The rows come from 5 hidden closed curves, with some noise, and rows from the same curve form a group. Each curve winds through 8 dimensions. The rows are also pushed far along 5 directions, which tell nothing about the answers.
In the rows, zero is written as 128.
Known rows, each followed by its group:
[151 105 214 135  97  96 103 110  98 120 168  96 167 129 160 133 148 109] -> vovol
[123 139 164 119 144  81 107 109 138 117 175 102 138 135 124 120 165 134] -> papiz
[ 97 161  88 131 155 162 132 140 125 111  79 135  95 130 136 124  95 104] -> gabo
[142 149 129 112 123 119  85 115 146 120 135 143 174 149 127 122 134  98] -> zubo
[153 131  79 141 134 165 163 151 127 121  91 109  82 106 154 100 103 189] -> pud
[118 132 112 109 150 110 146 112 202 144 194 122  95 111 105 159 145 180] -> vovol
[162 114 108 144  84 144 148 136 139 123 109 155 177 105 154  81 135 166] -> zubo
[117 136 111 131 122 134 129 125 148 119 123 165 135 142 105  97 142 115] -> gabo
[171  65 167 156  75 123 130 118  74 121 125 151 165 152 177 112 130  89] -> gabo
[124 136 124 139 139 132 154 128 100 110  97 130 102 138 154 114  97 119] -> pud
[154 100 153 131  69 112 128 113 121 141 133 118 165 122 121 126 153 137] -> papiz
[132 128 136 121 114 132 104  85 138 126 125 148 160 173  97 148 136  74] -> zubo
[130 106 157 145  85 114 140 122 126 125 136 141 126 130 151 142 128 127] -> papiz
[137 134  98  77 137 152 138 137 200 156 137 109 124  98  42 150 156 178] -> vovol
[124 120 139 149 110 106 145 135 130 116 140 159 121 135 132 116 151 135] -> papiz
[ 99  98 169 157  92 113 154 142  57 128  82 113 143  86 151  93 152 134] -> papiz
[ 80 167 102  88 177 123  89 110 137 146 120 116 116 147  58 158 131  73] -> papiz
[126 115 136 100 147 109 102 128 137 143 151 126 107 144  92 140 155 115] -> zubo
[115 130 133  90 177 122 132 150 154 160 178  98 114  89  52 148 184 147] -> papiz
[103 119 133 128 147 159 130 147  69 146  85 111 120 101 131 145 112  85] -> vovol
[112 146 127 145 143 106 100  95  99 130 137 121 135 156 153 149 106  91] -> papiz
[144 163 130 126 147 116 143 121 168 102 159 103 112 137 141 135 107 169] -> zubo
[120 145 114 140 135 148 179 132 180 116 148 120 103 107 120 112 113 196] -> gabo
[154 119 174 150 139  97 105 156 108 139 190  89 108 102 176 144 150 192] -> pud
[104 139 157 112 145 131 111 122 127 102 103 142 119 165 132 149  95  72] -> pud
[130 136 110  77 152 154 120 127 163 132 104 131 110 157  35 157 143  93] -> zubo
[160 104  97 151  92 140 183 131 111 114  98 157 165 115 166  70 113 146] -> zubo
[142 103 124 172  89 147 143 143  78 109  73 161 122 148 158 112 124 108] -> gabo
[109 110 172 113 116 112 101 129 121 158 152 122 164 118  69 146 176 109] -> vovol
[118 135 106 115 142 150 153 157 170 160 153  98 121  67  69 138 161 201] -> pud
[106 127  91 122 155 149  98 121 126 151 116 136 111 130 136 138 107 115] -> zubo
[ 95 132 119 159 139 150  98 157  88 144  92 112  81 103 172 128 104 162] -> zubo
[149 154 178 142 142  99 119  83 163  88 189 121 131 183 173 169  94 127] -> pud
[129 117 116 110 125 133 165 115 166 127 147 157 138 132  84 138 146 101] -> gabo
[157 172  95 104 142 135 146 107 194  93 143 131 124 151 124 128 104 124] -> vovol
[102 138 113 115 133 123 108 106 128 114 113 135 123 152 135 106 114  74] -> vovol
[166 128 140 119 117 108 113  68 152 110 164 121 144 172 135 142 140  93] -> gabo
[112 137  96 120 127 158 121 120 163 125 103 142 106 138 116 126 110 132] -> zubo
[110 115  83 128 156 192 177 151 107 143  80 118  97  81 133  99  92 142] -> gabo
[ 83 101 160  66 126 124  93 171 102 141  62 176 146 133  35 115 178  37] -> pud
[114 143 120 136 166 150 152 147 148 126 149 134  84 131 108 144 112 144] -> gabo
[138 120 110 138 110 120 176 126 142 129 133 141 123 120  91  92 162 166] -> zubo
[108 145 170 111 174 120  93 148 112 152 148  60 117  96 113 173 132 161] -> pud
[ 93 153 154 104 133 105  91 154 123 134 131 112 131 116  80 134 161  95] -> pud
[140 142 177 133 136 112  84 155  73 129 127 101 143 129 134 149 143 101] -> vovol
[128 113 134 113  98 139 158 129 170 107 123 170 132 144  88 116 146 102] -> gabo
[103 138 103 114 130 106 113  99 134 127 112 162 117 158 117 122 133  78] -> papiz
[109 150 123 154 168 133 106 137 111 131 142 105  90 121 169 133 104 155] -> gabo
[141 131 107 131 141 131 149  69 184 110 172 167 155 169 162 143  85 113] -> pud
[ 92 148 122  98 127 136 129 130 177 124 116 150 129 139  56 151 137 100] -> vovol
[130 121 130 128  97 107 150 133 163 110 139 182 139 145  93 104 168 118] -> papiz
[153 130  92 118 115 141 162 101 143 120 104 144 141 143  96 121 139 106] -> vovol
[118 123 131 155 143 149 174 152  94 137 119  84  89  79 133 112 130 180] -> vovol
[ 82 142  77  83 150 173 128 138 162 151  73 121  98 113  37 141 125 120] -> vovol
[118 148 100 120 172 132 114 135 112 153 120  89  65 119 113 158 127 150] -> papiz
[124 139 136 133 132 112 139 131 130 115 141 114 142 117 131 107 140 145] -> papiz
[165 106 182 158  92 109 138 131  76 116 136 107 161 132 158 127 137 124] -> gabo
[133 149 136  99 138 115 127 138 150 141 148 100 148 100  82 139 159 150] -> vovol
[137 157 123 173 147 110 129  82 117 107 165 102 100 146 233 125  73 150] -> zubo
[114 145  98 111 153 134 120 159 114 137  98 132 121 118  97 110 133 119] -> zubo
[125 151  95 107 157 123 128  80 169 110 144 139  96 167 142 145  98  91] -> papiz
[157 110 173 147  55 110 163  95 142 108 150 140 209 131 122  98 153 134] -> vovol
[150 133 128 139 133 109 151 115 157 129 185 149 129 143 103 137 161 140] -> pud
[ 84 160 112 114 193 105  92 117 125 156 154  91  59 123 137 177 109 135] -> papiz
[147 146  63 112 182 154 195 133 171 147 168 109 110  84 109 132 116 180] -> gabo
[100 142 106 130 149 130 132 147 128 124 112 152  94 133 116 129 127 116] -> papiz
[ 96 154 113 133 164 142 126 134 102 136 101  76  89 105 151 134  81 154] -> pud
[132 121 140 169 121 135 147 118  99 101 117 149 120 154 196 136  81 105] -> zubo
[160 145 119 155 128 115 140 112 159 118 173 137 105 153 128 127 148 178] -> zubo
[110 128  83 115 127 147 124 106  98 130  74 147 128 146 122 104 107  50] -> pud
[110  78 122 129  77 179 164 161 131 143  57 142 123  81  96 102 144 170] -> zubo
[135 143 109 151 145 156 111 133 121 119 117 103  92 136 178 134  75 161] -> vovol
[134 142 114  79 134 121 114 130 185 126 145 116 130 137  72 147 139 124] -> gabo
[146 127 160 149  77 108 153 116 122  90 113 149 159 152 138  95 136 114] -> pud
[100 133 102 109 123 149 125 148 164 130  99 154 113 125  67 101 152 133] -> gabo
[176  69 159 155  31 127 146 110 108 114 101 158 198 131 180  98 136 126] -> vovol
[129  97 133 141  97 148 145 110 108 123 104 158 158 152 125 105 113  86] -> gabo
[131 145 145 132 114  94 144 118 163 122 186 120 145 116 118 120 153 153] -> pud
[107 148 110 109 124 126 144 139 160 128 132 138 135 110  80 110 149 120] -> pud
[125  98 152 162 117 112 136 118  67 151 137 104 119 101 187 147 121 136] -> papiz

New rows, each followed by its group:
[149 114 117 177 111 133 158 119  94 121 124 142 118 137 179 129 108 138] -> papiz
[113 110 178 117 136 119  87 174  70 131 114 105 117 115 156 162 117  79] -> gabo
[123 138 115 127 164 145 115 135 149 157 156 121 112 119 100 169 135 160] -> zubo
[120 123 142 110 111 122  99 160 131 131  99 118 105 121 103 141 154 140] -> vovol
[145 113 123 149 130 152 157 135 102 128 118 131 129 112 158 130 118 124] -> pud
[148 150  95 123 173 161 148 116 140 124 136 101 114 119 151 151  89 135] -> pud
[133 105 101 116 124 154 171 153 107 141  98 136 146  94 104 120 132 109] -> gabo
[124 101 132 122 125 138 138 125 107 120 115 151 159 129 128 109 137  66] -> papiz
[118 175 118  81 167 120 130  79 180 102 146 138 143 173  89 146 106  53] -> pud
[ 95 155 127 123 141 129 108 129 134 116 117 150 135 141 135 134 103  83] -> zubo
[124 142  95 100 172 148  83 133 148 142 125 139 107 158  97 164 115 105] -> zubo
[126 137 120 116 133 150 104 129 122 120  94 120 117 149 110 114 117 106] -> gabo
[135 106  99 148 153 144 132 134  85 137 112 117  88 121 197 122  84 142] -> zubo
[ 77 109 136 113 119 155 118 146 106 130  52 156 132 134  96 128 114  80] -> pud
[115 129  91 109 132 137 127 160 169 135 123 154 108 121  85 130 147 142] -> gabo
[ 73 173  75 102 162 151 118 111  98 108  37 155 128 161 105 116  85   5] -> papiz
[ 85 150 134 109 134 136 104 148 113 147  89  93 122  93  83 121 147 133] -> zubo
[142  94 190 151  90  77 109 127 128 124 178 162 143 156 134 127 174 142] -> pud
[ 95 111 138 132 109 119 134 143 117 137 100 124 100 107 114 143 148 142] -> vovol
[ 98 126 191 118 143  87  69 113  92 149 159  66 134 118 131 163 144 112] -> papiz
[ 83 161  57 105 156 157 132 126 139 138  79 147 127 123  87 104 106  95] -> zubo
[123 129 119 113 118 159 144 182 116 130  68 115 117  82 111 113 132 148] -> vovol
[102 102 159 151 133 127 133 158  35 138  77 108  89 106 171 120 110 121] -> pud
[139 158  99 153 148 121 129 100 118 111 133 136 107 169 157 122 103 115] -> zubo
[143 124  93 105 113 143 137 115 132 110  92 152 159 153 130 128  95  60] -> gabo
[128 141  58 112 121 164 201  83 226 105 135 166 132 138 103  98  95 137] -> vovol
[ 83 124 167 142 115 119  98 170  54 137  92 110 130  94 150 123 129  91] -> pud
[134  91 170 127 119 118 117 153  98 127 106 147 119 140 129 123 147 129] -> pud
[ 97 124 173 113 129 133 114 181  81 126  79  99 120  99  81 121 167 103] -> papiz
[133 101 121  99 111 139 166 156 132 145 113 135 151  95  60 128 166 117] -> gabo
[134 102 175 112 135 109 121 160 134 140 143 125 102 125  88 138 175 174] -> pud
[147 130 118 150 127 137 141 140 145 128 140 137  94 130 117 127 149 178] -> zubo
[125 143 172 141 110  81  87 104  83 123 132 106 133 151 169 153 122  92] -> papiz
[116 113 187 146 150 111  98 152  87 179 180  49 116  71 141 179 148 201] -> vovol
[140 145  93 166 142 165 159 146 154 137 136 117  92  97 148 136 114 230] -> zubo
[ 95 126  92  98 155 171 111 159  56 137  33 140 135 126 118 142  85   7] -> gabo
[109 122 147 103 100 139 128 179 137 111  80 166 134 129  61 101 164  91] -> gabo
[100 132 149 151 150 101  95 140  52 132 118  94 107 107 219 147  97 107] -> vovol
[118 119  95 143 124 144 148 101 103 130  98 121 142 116 168 107  93 121] -> papiz
[136 141 144 125 137  98 104 124 109 123 143 123 148 145 134 124 132 108] -> zubo
[108  76 183 146 104 143 133 165  61 147  99 114 129  82 145 103 144 132] -> gabo
[150  57 154 160  45 135 176 153 117 160 135 135 152  73 128 120 164 196] -> papiz
[138 149 157 101 146 101 123 102 164 123 192  90 136 129  90 119 162 131] -> vovol
[128  81 153 152  91 130 167 141  95 132 123 153 150 107 136 120 150 114] -> gabo
[120 142 192 131 159  80  52 135  66 124 155  87 102 148 175 166 134  78] -> vovol
[124 121 127 125 124 127 151 105 133 137 144 126 136 119 131 147 120 111] -> papiz
[123 115  84 143 128 162 147 160 130 146 113 134  92  99 157 133  94 170] -> papiz
[115  77 144 164  78 129 174 125  97 136 109 143 133 103 145  94 144 155] -> zubo
[164 121 141 172  93 112 145  85 170 111 186 125 128 140 194 122 119 205] -> zubo
[120 122  90 124 137 157 166  90 147 125 110 148 115 149 117 130  98 108] -> pud
[105 108 149 156  98 130 131 156  83 112  94 173 156 133 162 109 110  79] -> gabo
[133  93 122 121 104 170 180 156 157 125  94 179 145 111  82 119 149 140] -> pud
[130 148 132 125 173 109 133 112 136 116 158  87  84 128 142 131 135 155] -> papiz
[128 128 107  85 142 157 151 135 188 128 118 134 132 111  88 123 125 153] -> pud
[162 110 148 124  72 117 138 124 128 101 111 165 178 169  91 113 157  78] -> gabo
[144 122  64 139 109 156 174 117 141 123 100 169 159 130 118  79 122 129] -> gabo
[118 154 102 119 140 155 173 141 167 117 110 136 106 120  81 128 125 150] -> zubo
[120 137 152 120 164 110  96 129  81 136 149 109 144 129 149 153 119  66] -> gabo
[135 104 113 121  91 145 178 132 149 126  97 166 179 110  92  85 147 147] -> pud
[ 98 185  67  71 180 162 108 117 164 101  91 156 141 174  98 122  52  20] -> gabo
[131 156 149 117 157 132  73 160 105 125 109 119 113 150 106 163 135  96] -> zubo
[159 129  91 141 154 157 187 132 137 122 147 139 114 118 144 110 106 150] -> gabo
[137  98 185 156  82 111 144 112  94 120 144 120 166 118 175 137 123 108] -> papiz
[131 123 101 137 115 133 119 117 108 117  92 169 134 158 131 130 139  64] -> gabo
[156  84 141 131  65  98 149 121 145 145 149 146 172 105 115 111 188 170] -> vovol
[133 130  72  94 155 166 155 141 175 145 131  98 112  80 113 117 111 176] -> papiz
[ 94 104 153 115  98 117 141 167 157 142 131 144 114  96  65 114 183 163] -> pud
[166 133 135 162 118  83 157  57 171 107 220 107 134 155 199 122 102 194] -> zubo
[146 119 196 167 101 101 104 119  78  93 151 146 169 183 199 122  89  70] -> gabo
[109 172 111 111 178 143  76 147 134 116 117 110 104 141 154 153  78 106] -> pud
[141 150  78  73 164 165 148 109 198 117 128 122  98 154  70 152  98 101] -> gabo
[ 99 140 157 149 160 123 136 172 110 140 159  94  85  87 130 138 138 175] -> vovol
[128 204  70  89 211 155 128 132 190 113 140  89  65 129 117 161  76 145] -> vovol
[140 103  71 156  93 159 163 130 105 124  69 149 120 118 172  68  99 151] -> pud
[154 126 106 107 145 150 145 135 160 135 131 134 121 137  71 147 145 143] -> zubo
[ 92 151 146  89 194 126 110 143 152 138 145  83  64 119 100 171 113 151] -> pud
[177 104 130 118  86 140 188 106 211 119 155 130 155 119  79 111 167 214] -> pud
[154 115 123 146 136 126 167 105 122 123 153  92 132 105 165 106 131 174] -> papiz
[173 121 106 134 156 132 186  99 185 128 206  72  97  91 167 123 123 238] -> papiz
[140 143 123 160 133 123 118 100 108 134 145  86 133 111 192 120 105 174] -> zubo
[121 140  97 150 122 125 153 109 135 130 133 135 142 116 147  96 117 158] -> zubo
